There are 5 ways to turn a row about zero (a turn may also mirror it). The second row of each pair is the first, turned, with some noise.
(in the rows, 100 means zero)
Some pairs, each with its turn after it:
110  119  83  89
84  98  125  94
K

95  107  109  116
83  101  114  94
R

81  102  92  107
94  104  88  87
E

70  121  108  110
66  110  97  86
R

96  94  98  101
107  97  98  102
K

93  113  90  110
99  92  86  90
E

87  108  104  127
84  121  84  96
W

87  132  86  114
126  93  107  125
C

79  102  71  123
107  127  110  67
R

86  90  126  90
73  113  89  110
C

120  107  118  109
102  83  77  95
C

96  82  127  119
96  123  92  129
W

131  125  104  86
97  69  119  124
E

111  124  118  108
81  77  111  94
R

118  100  109  80
90  122  111  110
K

101  83  129  98
107  116  129  90
E

63  100  97  99
95  126  117  82
W

129  122  114  66
146  75  87  96
W

85  121  94  80
117  106  107  76
W

113  106  82  110
104  101  112  80
K

80  102  114  86
81  106  99  117
C

102  102  73  119
133  105  112  96
C

129  102  81  108
110  113  121  77
K

145  110  84  109
128  71  126  91
R

90  77  81  127
126  120  76  91
E

New pairs, each followed by its turn:
95  96  105  115
109  98  86  92
K

105  111  110  105
101  89  87  104
C

110  101  90  80
95  108  120  109
K

116  88  124  115
94  94  119  125
R

97  129  88  99
105  99  87  72
W

88  86  82  95
90  97  122  93
W

103  104  95  116
104  97  94  85
K

86  130  73  123
91  106  109  52
R

87  113  105  81
84  97  111  121
C

117  81  75  113
124  109  80  119
E

116  94  86  114
125  93  90  110
E

76  106  117  104
92  112  89  125
C

119  132  111  87
88  67  117  112
E

106  93  118  88
113  100  103  116
W

100  108  106  90
90  90  101  110
C

76  124  94  90
110  113  106  70
W

90  103  101  99
95  103  102  113
C

79  90  94  76
75  122  94  103
E

106  101  118  76
84  105  124  106
E

60  90  92  109
85  130  125  92
W

102  74  76  110
116  121  109  75
C

82  90  94  103
91  110  113  101
W

100  145  85  105
124  69  111  128
C

103  119  116  70
89  74  77  106
R

105  139  90  78
61  95  123  95
K

93  102  83  101
91  98  105  88
W

112  81  110  118
132  108  107  101
E

89  116  85  98
86  89  81  98
E

141  108  119  88
126  75  76  120
W

101  126  122  103
97  82  81  121
C

99  80  80  112
117  117  78  107
E

103  123  79  109
87  85  112  76
K

89  124  95  89
92  91  82  77
R

113  98  123  91
82  89  84  94
C

101  107  121  112
92  111  80  90
K

68  92  79  107
90  119  71  81
E

122  74  102  116
117  104  129  119
R

93  82  128  119
115  108  63  99
K

96  73  93  81
93  128  100  117
E

96  94  80  79
106  92  122  115
K

93  88  100  101
103  113  97  107
R

132  106  120  118
105  76  67  85
C

90  112  86  97
102  102  89  79
R

83  78  101  79
104  120  75  119
R

92  125  70  107
83  92  96  63
W

99  98  86  114
78  98  99  96
W

70  117  119  108
80  79  73  104
K

107  96  115  136
116  110  65  96
C

115  81  86  95
109  111  96  123
E

115  73  94  84
105  76  120  122
W

59  117  86  133
132  126  99  135
C

108  97  90  123
76  95  89  102
W

86  111  85  105
96  77  104  95
K

121  114  122  107
87  71  114  108
R

93  111  109  82
84  92  110  115
C

95  80  104  101
92  118  95  89
C

93  112  98  84
96  96  82  91
R

93  107  92  114
102  84  99  84
K

120  119  102  83
95  70  103  99
C

130  89  97  108
113  125  110  84
K

